The same things were measured in two ways. Each way mixes the same 11 hidden numbers, adds some noise and spreads widely along 6 directions of its own, which tell nothing about the thing.
Some things both ways: the first way, then the second way.
[  4 -20 -15  -7  12   6   2   2  17  -1   9  -6  24 -10  10 -16   9  17
   4  -2   5  -8  -6   3 -13 -15  12]
[ 10   5   0  16  18  -1  24  -2 -13  22  -4  17   5  11  -9  -3  -3  11
  -6   3  10 -13]

[-16  12   1  11 -15  -8  15   2  -6  11   0  -4 -10  10  -4   9  -5   4
   6  -7   2  -8  -4  -8   5  10 -15]
[ 11 -23 -29  14  -2 -27  16  -9  -9  -3   5   0   6  -6 -18  -7   3   9
   5  13  24 -10]

[-10   6  -6  -7   3  -3  -6   2  14  12   4 -11 -19 -11  -8  16   3  22
   8  -8 -12   7  -4   7 -19  -2  -8]
[ -7  13 -18   7  -7   1  21  10 -10   9  21  -3  13  23  -4  10   1   1
  21 -11  -9  10]

[ 11   8   8   5   9  14 -37   2   3 -15 -32  -3  23 -14  25 -24  -9 -15
  17 -12  21  -7   6  16 -12 -25  28]
[-26 -11  -3   9 -24   9 -20  24   2 -11  15 -27  -8  11 -15   7  13  -3
  18 -17 -31   6]

[ -7  -4  -4  -1  -2   3  21   7   0  -6  26  -7   0   4  -8   4  13   0
  -1   3   3 -12 -11 -19  16   0  -7]
[ 10   6  -2 -11 -20 -12 -16   3  -1 -22  -7   9  -5 -22   3  -5  16  -4
   2   6   5  -8]

[ -7 -22  -3 -13  21 -14  -2  10  -7  15  22 -13 -20   7   6   5  20  23
  -9   9  22  20  -9   2 -16 -18   5]
[-28  27  13 -20 -10   4 -10 -10  -6   4   5   8   9  36  10  11   2 -23
   6  -4 -13  35]

[  1  18  13   3 -12  -5 -17  -1   0   9 -17   3  11   2 -17 -22 -22  -7
  -3 -17  16 -21  -4  -1  16   5   0]
[  2   7  -4   2   4  -6  32 -15  -6  12  18  11  -8  12 -11 -11   1   7
 -17  -6   3  -1]

[ -4  -3 -11  -2  -8  -9   3  -1  21  10   9   9  20  -4  -9  11   1  21
 -16  -4 -12  -6  -4  11  -6  14 -17]
[  5  22   7   0  -6   4   6   4  -1   7   5  18  11   2   0  10 -14   8
   1  -2   4  12]

[  6   8  -8  -3  10   8 -19  -1  14  19 -16  -1  24  -9   5 -11  -9  19
  -2 -27  19  -8   4   2 -12 -10  21]
[ -5  -7 -28   4 -15   3   5 -15   0  18   7 -14   1  15   0   2   1  -7
  15   2  24  -7]

[ -6 -16 -15   1  13  -8   8  10  -1  13  21   2  -1   3  10   6   8  15
  -8  -3  -1   1  -9  -1  -5  -3  -8]
[  1 -11 -25  14   1 -21   1  -5 -13   5  12 -10  -3  17 -12  -9   6   6
  16   3  12  -8]

[  1  16 -17 -11  -1  23  18   1   0   6  16  -9  -6  -5 -19  13  -1 -10
  24 -19  -7  -4  -6 -19   4   0  -4]
[ 12  16  14  12   5 -16  14   8  -3 -10  14  12  -2 -17   2   2   1  13
  -9   1 -18   9]

[ -3 -13  -4   6  17  -3  20  10   1 -27  18 -16 -10   0  30   2  33  10
   7   6  14   0  -6 -16 -12 -22  14]
[-15   3  -7  -6  -7  -1  -2  -6  -3  10   4   0   8  13  -8   4   5 -13
   8 -11 -10  38]

[ -3  -9  12  -1  -3 -28   9   5  16   5   9   8  18   3   5   0  10  36
 -25   4  -2  -5 -16  -1  -6  -5 -13]
[-27   4 -13 -16  -9  16  15  -4  -5   1  12 -12   8  12   1   3  -1  -9
   1 -10   6   4]

[ -5  -6   1   4  26  -3   2   6 -29   0  22  -7 -28  13  24   6   3   0
  10  18  14   9   2  -2  17  12 -21]
[-12 -11 -10 -16 -16  34 -25   5  14   8  -7  -8  -8 -36   5   7  11 -19
  -2 -11   0  18]

[  6  -7   2   1  18  -2  -7   0   5 -13  -7  -6   7  -3  26 -18  11   3
  10  -2  19   0   8  -1 -19 -26  20]
[-31  -5   4  -6 -11  24  -8  13  11   1  10  -5  -1   0  -4  14  -3 -14
  -1  -8  -9  34]

[-13  -1  -2  -2  -7  -7  -5 -14   9  20  -9  -2   1  -2   2   3   1  17
   3   2  -3  -4   2  23  -7   7 -19]
[-12  21  16  -5  10  25  32  15  -6  17   1  10  23  -6  -8   4 -23   9
 -20 -20 -18  15]

[ -9  -2 -18   9  -3   9   3  -4  12  16  -7  -7  10 -10  -7 -21 -13   3
  18 -18   1 -20   5  -1  -5   1   7]
[ 12  22  19  -6  -9  18  31  13  -5  12   8  33   0 -11 -21  10  -7  -1
 -15 -11  13  24]

[ -6   9  26  20  -2 -32 -27   9  -7  -6 -18  19   2  12  28   8  -4   2
 -27   5  12   3   5  16   1   3 -17]
[ -6  10  10   7   9  -4  15 -21   2  24  12   1   3  19  -4   4 -13  11
  -6  -7 -10  50]

[ 1  2  3 16  5  2 18 -8 -8  6 -2  9 37  1 23 -5 -3 -7  3 10 16  4  9 -8
  5  7 -1]
[-15  -6 -14   1  16  13  20  -2  -4  16   2 -10  12  -2   6  -2  -7   0
  -5  -2   1   6]

[-17 -18   6   3  -1  -8 -18   5   1  -2  -9  -7   0   7  19  -8   7  17
  -4   2  19 -10   5  18  -7 -16   8]
[ 22  17   9  12  19 -31  33 -10 -19  10  -6  23  11   7 -16 -16  -6  20
 -16   1  -1  -9]

[  4 -21  -6   9   6 -15  25   8   9 -27  21   2  19  -2  19 -11  25   2
  -9   6   6  -3 -12  -8  -9 -10   9]
[-27  -5   5  -8 -23  18 -15  16   3  -9  17  -6  -2  11 -15  10  -6  -5
   3 -12 -12  27]

[ -7  -3   9  13  -2   1  17  -1 -17 -21   4  -5   7   2  14 -10   9 -20
  11   2  25   0   6  -5   9  -2  18]
[ 11  11  10   3  -1 -11   1 -10   2   0 -23  24   6   3   3  10   4   9
   8  15  25   5]

[ -3  -3   6  -9  18 -11 -24  -7  15  12 -16 -11  -9  -4  21  -2  11  33
   2  -1  15  11  14  14 -34 -28   8]
[ -6   7  16  -1  -4  -3  -2   0  11  -7 -21  12  11  -4  13  18   2  -2
  10  18   6  33]

[ -7  12   9 -24  -8  -1 -17   2  17  -8   2 -27 -36   0 -28   4  13   9
  11  -8   7  -8  -6  -8 -13 -25   4]
[  9  12  19   3  -7  -9   3   0   9  -7   1  34   2 -10   5   7  -7   1
 -16  16  -8  17]

[-15 -12  -6   2  -5  -7  -9  11  16  27   7  10  20  -3   2  21   4  21
 -24   8 -12  -2  -9   4 -11 -12 -18]
[ 16  11   3  10   2 -16   4   6 -23  -7  -3  -8   6   1   6  -3   6  11
  12  17   1 -12]

[  3  -5   5  12  25   7   1   3 -16 -14   6  -5   0 -12  20 -19   1 -18
  18  -1  20  13  13  -5  -3 -11  28]
[ 22   0  30  15 -20  11   4  14  15 -15 -10  13 -19 -26   0  20  11  15
   2  22  13  10]

[-16   7  12  11  -8  -8 -19   2 -14   2 -19  -8 -17   7  14   1  -7  -4
  10   1  16   1   0  18  -3   0  -6]
[  5   4  22   7  -5   0   7   2  -4   1 -14  13  10  -6 -14  11  -1  11
  -4   2  -4  19]

[  3  -2  -3   3   4 -11  27  14  -5 -30  30 -13 -19   8   0  -2  17   0
   6   2   7  -6 -20 -19   7   8  -6]
[-12 -30 -25  -5 -11  27 -14  -1  -1   1   4  -2  -6 -10  -8   7   8  -3
   5   1  21  -1]

[ -6   2  14   9 -20 -10  40  -2  15 -39  16  -3  10 -12  -8  -1  25  -9
   4   3 -11  -6 -11 -18  -4  -6   6]
[ -6   8   0   6   1   4  36  18  -7 -10  16   8  12   8  -5   7  -9  18
   1   0  -4  -2]

Other things, the second way, with their names:
j_508: [  0 -19 -13  13   8  17  40   8 -10   1  30 -18 -10 -22 -11  -1   4  15
 -13  -4  -1  -3]
j_704: [ -1  34  13 -12 -17  -1   3   6   2  14   2  26  11   2 -10   6   2 -17
  -3 -23 -25  40]
j_186: [  4 -34 -13  18 -26   6  -9  -4  23  21  -4  -3   5 -15 -18   3 -20   0
  -8  11  16   2]
j_526: [  0  -6 -17  17   8 -17 -12   0   0  16  -2  10  13  10  -3  -2 -11   1
   7   8   1   3]
j_576: [ -1  22 -12  -1  -6   9  23 -21 -13  34  24  11   9  35   3  12  -2 -17
   7  -6   8  29]
j_450: [  4  12   4  -9  11  10  -1   0 -13   8 -33  20  18  -3   6   7   6   0
  10   6  18   5]
j_903: [-20 -11 -22 -10  11  13  24   5 -17  -9  13 -17   5  -5   1 -12  13  -2
  -8  -8 -16 -16]
j_116: [ -1  -4 -11   4 -15 -13 -27   4   9  -6  -4  -1 -11  -3  -5   5  11   0
  22   2  19   8]
j_53: [  1 -12  -2  12 -23 -15  -5 -18   1   5  13   1   0   6 -21   5   0  -2
  -5   1  -5  19]
j_972: [-16 -13 -28  -7  -5   5  -3  -2   6   9   5  -4   3   2  -5  -9  -5  -9
   0  -4  12  -1]
j_143: [ 20 -18 -19  22   1 -26  16   4 -16 -11  -4  -8   4  -5 -10  -7  11  21
  15  19  11 -22]
j_267: [  9 -10  -1  10  -4 -18 -20   6   5 -24 -24   0  -2 -25   7   9  14  14
  18  24  23  -7]
j_586: [  5 -17  -2  13  -8  -3 -17   7  -9  -8 -11  -5  -3  -8 -11   6  20   4
  16   7   1   1]
j_509: [ 15  11   6  19  12 -35  -9  -5  -7   5 -15  43  -1  18  -8   8  16  -2
  16  17  18  13]
j_44: [  1  -1  -1   3  -2  10 -10   5 -11   1   3   1  -2  -3   0   8   4   1
   9   5   9   8]
j_562: [  5 -20 -13  21   9 -20  -4   6  -5 -11 -18  10   8  -2  -1   7  12  10
  18  27  19 -14]
j_477: [-21   1 -13 -16  -1  31 -12  18  -1  -9   8  -7   2 -12  11   3   0  -1
   3 -14  -9  -7]
j_843: [ 16  -3  -8  21 -15 -34  -6 -19 -10  11  -1  20   3  29 -16   5  10  -6
  14  19  13   5]
j_820: [ 17   8  -7  18   4 -31  15   7  -6   4   1  31   8   1 -21  -7  -5  12
  -1   3  14 -19]
j_780: [  5   5  -4  14  14  -5  21   1  -8  19   6   5   6   5 -10  -5  -1   9
  -3  -9 -11   4]
j_808: [ 18  10  32  13 -30 -26  -3 -10  25  -2 -24  31 -11  -9 -20  10  12   0
  -5   9   6  21]
j_97: [ 16 -12 -10  14 -23 -14 -18  -4  13   9 -10  12  -2  -8 -20   2  -5   2
   7   8  26   0]
j_962: [ -1   5   3  -3 -17   6 -13  -1  17  10  -2  32  -7  -8 -16  11  -2  -7
  -3  -6  24  17]
j_922: [  0 -10 -22  12  -9  23  17  23   0  21  23  -7   9 -10 -17   0 -20   3
  -3 -14  -5  -3]
j_606: [ -7   2  -6  -7  -1  -7   5   2  -5 -12   2  -3  -4 -10  -6 -13  12   3
  -8  -8  -6 -17]
j_451: [  9  23  31  -6  13 -10  10 -13 -22  -1 -16   3  -3  10   0  -3  14  15
  -3  -2 -11  26]
j_277: [-10  35   8  -7  16 -16  14   9 -11  -3   5  25   9  15   1  -1  10  -3
   1 -15 -23  21]
j_303: [  3 -10  -8  16   3 -11   5 -16  19  27   4  13  -3 -15  -3  -3  -9 -11
 -19   8   6  20]
j_286: [ 25   4   9   8  13  24   6   9   1   4 -14   8  -4 -34  18  13   0  23
   4  14  27   2]
j_908: [ -5  17  -7  -9  -5   3  -7   4  -4   2  -5   7   5   4   1   4   7  -4
  15 -11   9   5]
j_87: [-13  -5 -20  12 -17 -12   8   1   1   8   4 -16  22  15  -7   4 -10  -7
  11   4   1  -5]
j_982: [ -6  21  18 -17 -19  37  10  13   6  12   6  -7   1 -17  -2   4 -21  -3
 -16 -18  -5  22]
j_708: [-11  43  21 -22   7 -26   8 -14  -9  -4 -26  24  20  17   4  -6  12 -10
  -6 -11 -23  17]
j_631: [ 1  9 12 -1 -6 14  9 -6  5 19 -5 10 -2  3 -5  3 -1  0 -8 -7 -5 23]
j_158: [-14  10 -13 -14  -2  26   7  -7  -7  13  11   3  -4  15   4   8  10  -7
   9 -14  14   9]
j_178: [ -3   2 -10  12  -3 -16  16   7  -8  -2  18   4  11  22  -6  -4  -8   6
   4   5 -12  -4]
j_712: [-12 -10  -2  -1   5  43   9   5  -9  23  19   0   9  -8  -4   8 -21   0
 -19  -7  -3  15]
j_246: [ 14  -8 -18  17  20 -34  15 -15  -9  -9  -2   1  -4  -7   4 -11  17  19
   5  16  18 -23]
j_289: [-12  -3   0   0 -15  43   6  22   5  20  13  -8  13 -18 -12  11 -29   0
 -12 -17  -3   7]
j_382: [-12  -1  -9 -11   9  37   9  27  -9   1   4   1  12 -26   1   7 -12   3
  -3 -10  11   5]
j_633: [ 31  24  40  12   4 -22  21 -11  -5  -1 -23  23  -4  -7  -7   5   5  23
  -7  15  15  13]
j_454: [  1 -18   3  26   0 -26  -2  -4  13   9  -3   5  -3  -5 -17  -2  -1   5
  -8  11  -7  16]
j_252: [-10  -1 -24  -3  17  24  16   0 -14  23   9 -17   3  -4   6  -6  -4  -2
  -2  -9  17 -17]
j_540: [ 25  16  34  14   4 -26   2   1   2 -23 -10   6 -16 -21  11   0  20  24
  -3  14 -21  13]
j_668: [ -8  -2   9  -4  -7   9   5  20   0  -5   2   1  11 -18  -7   1 -10   0
 -12  -5 -22  23]
j_308: [ 14  -6   3   7  -9   7  23  10  -9 -14   4  -9  -1 -20   0  -2  -1  18
  -8  14   3 -22]
j_142: [ 11  20  29  -4  -6   7  16   5   1 -10 -11  27  -1 -14   4  16  14   4
  -4   8  -1  23]
j_200: [ 17  22  29   5   3 -24   7  -7  -1  -8 -25  26   6  -7  -3   6   9  13
  -2  10  -1  16]

Some of these things the first way, each followed by its name:
[ -2   4  -5  14  -2  -6  30  15 -22  -1  24   1   5  10   3  12   1  -6
  -1   4  13   8 -22 -14  14  24 -11] : j_53
[-17   5 -14  -5 -21  18  26  -8  -5   7  12 -14 -13   0 -27   1  -3 -17
  30 -14  -7 -15  -5  -4  12   9  -9] : j_820
[ -8 -28  -7   9  18   1 -15   7 -18  10   3  -2   7   5  24 -17 -16  -3
  15  15  17  12  16  19  -8  -2   4] : j_509
[  7   1   5  11  -3  -2  25   3  18 -21  14   2  33 -13   1 -11  10  -1
   0  10  -5 -10 -13 -22   1   0   1] : j_142
[ -6 -21 -17   7  21   9  22  -1  -1   0  24  -7  13  -6  21  -1  12   9
  11  16   7   5   4  -4  -1   8   2] : j_704
[-14  13  14   2 -10   4 -24  -3 -12   6 -25 -14 -17   3   3  -4 -14 -13
  26  -1  15   2  11  13  -9 -10   1] : j_562
[ -5  16   3   8 -25   1 -17  -7  30   2 -27   8  37 -11  -4  -1 -10   3
  -5 -10 -10 -25  -1  10  -6  -1  -8] : j_289
[ -8   4 -20  -5   2  10  21 -10   8  13  12 -17 -11  -4  -4   8  16   2
  17  -2   3  -3  -4 -13  -8  -5  -7] : j_668
[-14  12  20  18  -3 -11 -31   3 -10  -1 -13  13 -11   5  11  11 -18 -11
  -6   5  -3  -1  17  16  12  11 -23] : j_286
[-11  16  -5   0  -8   7   3  10 -12   6   9 -16 -32   2  -9  15  -1 -14
  21  -2  -6  -4 -22  -9   8   1 -23] : j_586
[-13  -7  12  13  -1  -5   3   7 -20   4   7  12   9  10  17   2  -6  -8
  -6  10   5  -4   3   0  18   2 -14] : j_252
[-20 -12  -7  14   2  -7  15  -3 -13   3  11   0 -13   9  17   7   2  -2
  11  10   0   4  15   7   1  11 -17] : j_382
[  1  -9  10   1   3 -18  27   1   2  -2  26   6  11  -3   1  -4  11  17
 -11  18 -12  -2 -26  -3  12  11 -26] : j_808
[-10  16  -9  -3 -12  -1   3  -2   4  31   1   1  -7  -2 -19   8  -5   4
  -1 -20 -10 -14 -18  -3   8   3 -22] : j_633
[ -1  -1  -5   7  -5   3   0   0  14 -11  -4   1  25  -5  10  -8   3   1
  -1  -9   7 -19   0   1   0  -3   8] : j_97
[ -6 -15   8   3   0 -26   7  11  10 -13  23  15   2   5  11   9  13  17
 -24  11 -25 -10 -13   4   5  -2 -32] : j_116
[-10   1  10  15  -5   3  -6  -1 -14 -10  -8   4   8   3  13  -7  -7 -17
   7   0  12  -9  11   8  14   5   2] : j_908
[  1  -2   8   0  13 -12 -28  11  -2  -7  -5  -4 -13   2   9 -13  -6  13
  -2 -10  19  -4   3  10  -3  -5   9] : j_158
[-10  15 -11   3   8  18 -30 -16  -7  37 -29  -4  -3  -5   4 -10 -15 -10
  12 -28  31  -9  25  13   1  -6  17] : j_982
[  6  10  -7  -9  24  13 -21   2  -8  13   1  -4 -10  -4   7   4  -5  -3
   9 -12  14   6   5   1   1 -10   3] : j_540
[  3  -1  -1 -13  15  -3 -26  -1  10  13 -15  -7  -2  -1  17  -7   0  21
   7  -6   8  -2   1  12 -20 -24  -2] : j_454
[  0 -11  -4  -2   1  -5  28   4  16 -18  22  -2  17  -4  11   5  26  16
  -5   6  -7 -10 -17 -11  -3  -8  -5] : j_200
[  7  23   5   0 -12  17  -8  -5   2 -25 -15  -5  14  -1  -6 -13  -6 -29
  18 -16  19 -19   7  -5  13   0  14] : j_477
[ -9   5 -14   6  -2  12 -20 -12   3  28 -26  -6  18   0  10  -9 -17   3
  12  -6  22  -9  14  17  -5   7   1] : j_450
